There are 4 ways to turn a row about zero (a turn may also mirror it). The second row of each pair is the first, turned, with some noise. The first 28 pairs use one turn. New pairs use 2 turns, one after the other, and a turn may come again.
Known pairs, each followed by its turns in order:
[31.4  4.2 27.5 -9.6 25.6 32.4]
[ 21.1  -6.0 -45.3 -26.8   2.4  -9.7] | H

[ -1.9 -15.2   0.9  28.4  21.8  23.3]
[  6.6  14.9   3.3 -27.4 -17.4 -25.1] | H

[-21.4 -23.7 -29.6   5.9  13.6 -23.6]
[ 10.4  20.3 -25.1 -27.6  -4.1  27.0] | V

[-11.8  -9.1 -27.7  -8.5  -8.9 -27.8]
[ 22.1   4.2 -11.7  36.4  -1.3   2.2] | U

[ 32.2   4.4  27.2   9.0 -10.7   4.0]
[-13.5  31.2  -2.8  25.1 -10.7  10.8] | M

[ 15.4   5.8  21.7  14.2 -22.6  -3.4]
[ 22.1  -4.1   6.7 -15.1   6.4  27.2] | H

[ 21.7 -26.9  25.2  18.2 -30.9 -13.9]
[  3.3 -16.0  23.7 -37.8  12.4  29.1] | H

[-29.6 -26.1  15.9  17.0  10.6 -16.2]
[-14.9   8.0 -11.5 -24.6  32.8  24.2] | V

[ 12.1  -7.4  12.7   9.9  12.4 -12.7]
[-18.9  11.1  -7.3  -3.1   9.8  16.5] | M

[ 22.7 -10.5  25.3  20.1  -0.3  32.8]
[-13.4 -11.5   6.7 -40.3 -18.7 -13.1] | U

[ 25.8 -29.3 -24.4  13.3   5.6  24.5]
[ 14.9  20.0   9.2 -15.4 -40.7 -13.9] | U

[ -8.2  -2.3   6.0  32.5 -23.0  -4.5]
[ -0.1 -16.7 -32.0  -7.0 -14.2  11.0] | U

[ 23.7   5.9 -19.9  16.0  10.8   4.5]
[ -6.9  16.6   9.7   1.5 -28.1  -0.1] | V

[-27.0 -31.7  24.8  11.8   2.8 -24.8]
[-32.3   9.9  16.8 -26.7 -21.9  22.9] | H

[ 21.4 -23.6  11.2 -28.8  19.9   8.9]
[  5.3  -5.5  41.9  -3.2  -2.2 -24.9] | U

[ 17.8  18.4  -3.2 -10.5  13.5 -12.2]
[ 14.3  14.4  14.5  -4.4  -9.2 -20.7] | V

[-20.2  -7.5 -17.0  28.7 -26.1 -20.7]
[ 18.5  17.9  30.4 -33.8   9.8  -4.5] | M

[  8.7  -0.9  12.1 -19.0  22.5  15.9]
[-15.9 -15.8 -20.9  19.9  -4.2  -2.9] | M

[ 31.6 -23.0 -29.3  -4.7  18.0 -32.7]
[ 31.6  32.7  17.5 -20.9 -23.2  25.3] | V

[-10.5 -10.8 -17.2  32.9   9.7  20.6]
[  0.2  16.0  -5.4 -14.2 -31.9  25.0] | U

[ 23.7 -15.3  -3.0  20.2  27.4 -14.5]
[-16.8  13.4 -24.8  -9.3  26.5  18.1] | M

[ 15.4 -17.1   3.4 -29.0 -21.1 -25.7]
[-25.0 -29.5   2.0   2.0  25.6  21.2] | H

[ 23.0 -29.8   5.0 -11.9  21.4  32.6]
[-20.4   3.1 -42.5  15.9   4.5 -26.2] | M

[ 24.4   6.3 -16.2  32.1 -19.7  15.7]
[ 39.0  -2.9  24.2  -9.7  15.5 -11.9] | H

[-13.3   5.4   3.6 -27.7 -14.8  10.9]
[ 12.4 -28.1 -11.2   6.7   6.2  -8.6] | V

[-10.2 -26.0   3.2  20.3   6.0  27.0]
[-10.3  -5.5   6.3 -10.8 -38.7  14.0] | U

[ 3.2 23.7 32.3  9.4 -5.6 -0.8]
[-13.3   9.8  23.7  27.4  -2.6  17.7] | M

[ 23.8 -12.8 -27.2  -4.6 -18.9  24.6]
[  3.1 -15.3   3.6  19.1 -36.6  18.9] | V

New pairs, each followed by its turns in order:
[  2.0   0.3   6.9  12.0 -28.6   3.8]
[-16.5  14.4 -11.1  16.4  -9.0 -10.5] | H M

[ 24.3  10.2 -27.5  29.0  17.7 -31.5]
[ 39.4   6.4 -11.3  34.0   6.6  27.7] | V H

[-31.3 -28.0 -20.2 -17.1 -25.1 -22.8]
[ 28.5   4.0 -47.7   9.2  13.7 -14.0] | V M

[-18.6 -10.4  -3.7   1.5 -29.0  12.3]
[-11.5   9.6  11.3  -5.1 -19.8  25.8] | M M

[ -4.5  32.7 -17.2  11.4  -1.4 -11.0]
[ 15.5  -8.9 -19.7 -25.6   7.0 -11.5] | M H

[-20.4  -4.4 -23.2   5.7   6.1  30.0]
[ 19.2 -24.8 -28.4   7.2   7.2  -8.8] | H U

[  1.2  20.5 -28.1   1.5   6.6  -1.5]
[ -6.1  11.2  -1.6   4.0 -14.1 -29.2] | U V

[ 17.9  -6.9  11.9  22.3 -25.7  -8.1]
[-21.4  -4.0 -20.5  24.4 -13.9  -5.1] | H M

[ 23.2  -5.5  -2.1  22.0  24.9 -32.2]
[  9.6   9.5  22.6 -20.0   6.6 -38.9] | U U

[ -6.8  13.0  23.4  20.2  25.5 -19.3]
[-12.8  26.1 -29.3  23.2  -2.8  12.0] | V H

[ -9.7 -29.2 -10.8 -15.6 -13.2   8.0]
[  5.1 -23.8   2.9 -14.1  -4.0 -26.9] | V H

[-24.4  17.9  20.4   6.3 -19.4  18.6]
[-16.9   0.3  12.3  15.2 -33.1 -16.2] | U H

[ -1.0 -10.3  -8.5 -30.9 -12.2   4.7]
[-0.5 23.8 17.6 -9.7  0.4 18.2] | U H

[-15.9 -31.7 -27.3  -4.6   4.8  11.2]
[ 10.7 -36.1  -9.4  22.7   7.4  13.2] | H U

[ -4.5  -1.4  20.5 -25.5  29.2  28.1]
[ -1.3   7.3  12.8 -41.0  25.9 -17.4] | M M

[ -0.1 -29.8  -6.8 -13.8  18.5 -15.9]
[ -0.3  -6.5 -25.6  22.3 -24.5  -8.7] | V M

[  0.7 -15.8   0.9  -7.5 -18.8  20.7]
[-15.0 -21.9   8.7 -15.2   2.4   3.0] | H H

[-14.9  -1.3  -5.0  30.1   3.9  -9.1]
[-15.4  22.8  -4.7   9.8  10.5  17.6] | V U

[-22.1 -28.1   4.4  31.4 -25.0  27.2]
[ 26.2  13.1  17.2 -17.6 -24.0 -40.7] | U M

[-32.7   8.7 -32.7  13.4  22.8  14.2]
[-34.4   0.6 -38.6 -17.5   5.5   9.7] | M M

[ 32.3  17.7   4.1 -20.8  14.7  -3.3]
[-24.2  -5.3 -16.5  15.3 -29.6  12.9] | M V

[-17.2 -13.8   2.9  -0.1  17.7 -23.6]
[ 15.2 -11.6   5.4 -14.1 -15.2 -22.1] | V V

[ 23.5  14.7  32.4   5.0 -30.8  11.4]
[ 37.8   3.8 -21.5 -26.1   3.8  17.6] | U V

[-11.3  25.9  -5.0 -12.9 -27.7  17.6]
[-21.3  10.7  17.8  20.6 -10.1  25.0] | H V

[ 27.2   7.4 -19.6 -32.0  -8.4 -19.5]
[ 18.1   7.4  23.1 -14.3 -19.7  35.7] | H U

[  4.7 -25.3 -27.2  26.9  15.6  20.6]
[ 31.4 -30.4   0.4  16.4   5.1  22.1] | U H

[  2.9  -8.5 -23.1 -30.6 -27.0 -26.1]
[  6.4 -48.1   1.5  16.8  15.3  11.7] | M H

[  2.0  22.8 -12.9  29.9 -15.3 -20.5]
[-17.8   5.8  16.8 -31.3  15.7 -17.4] | M U

[-18.2  31.0  12.4 -32.2   3.3 -29.0]
[-32.7  18.3   8.4 -44.1  -4.1  -3.9] | U V

[  7.2  -9.9 -10.6 -21.7  -8.5 -10.0]
[ -0.3 -24.2   8.1  14.4   6.0   0.4] | M H

[-17.6 -21.8  26.8  10.4  18.8 -27.3]
[-40.8   6.8   2.1  27.2  12.7   5.9] | H U

[ -4.9 -13.3 -21.4  14.8  -1.3  15.5]
[-12.5   1.5  -0.2  -8.4  11.6  27.7] | H H

[-19.0 -31.2  12.8  10.7  29.7 -32.1]
[  7.8 -22.5 -38.5  -2.5  22.2 -30.6] | H V

[  3.9  -6.5  10.8 -19.4 -17.3  -2.7]
[ -6.6 -13.7   6.7 -15.1 -13.6 -18.5] | H H

[-21.4  30.1  15.8  -9.3  29.8  23.2]
[ -2.6  13.3 -31.4   8.1 -44.5  -0.4] | U H

[-25.4  -1.1   4.6 -26.5  11.6  31.8]
[ 25.1 -10.0  -5.2 -18.4   0.6  36.7] | V V

[ 29.0  -3.0 -29.5  16.7 -20.9  22.2]
[-22.5 -10.4 -41.6  -5.4 -23.9   0.4] | V U

[19.9 13.6 30.3 24.3  1.5 -0.7]
[-23.3   9.7  -8.0 -24.1   5.7  27.0] | M U

[ 2.4 -6.8 24.1 -7.0 17.1  1.9]
[ -1.5 -17.3  13.8 -12.9  17.9   5.2] | U V

[  0.5 -23.0   8.2  22.0 -30.4 -30.0]
[-35.1 -12.1   5.2  33.7 -12.0 -19.3] | H M

[-29.7  -0.3   6.4 -18.2 -26.2   9.5]
[ -4.4  12.0  -0.7 -20.9 -25.0  30.3] | V V

[ 19.4  28.8  17.0 -27.9  18.5  28.1]
[ 12.6  21.7  -8.8   0.2 -49.3  17.8] | H V

[-25.8  17.9  13.5 -28.0 -10.4 -13.1]
[-21.6  13.1  -1.0  -8.2  35.1 -22.2] | V H

[-10.8  -1.1 -32.1 -26.9  30.3  20.4]
[-29.9 -12.6 -19.4 -28.8  28.8  13.0] | U U

[-14.6  -3.6  12.1 -32.2 -29.3 -28.9]
[-26.5  -5.0   7.0  -5.3 -44.2  20.9] | H U

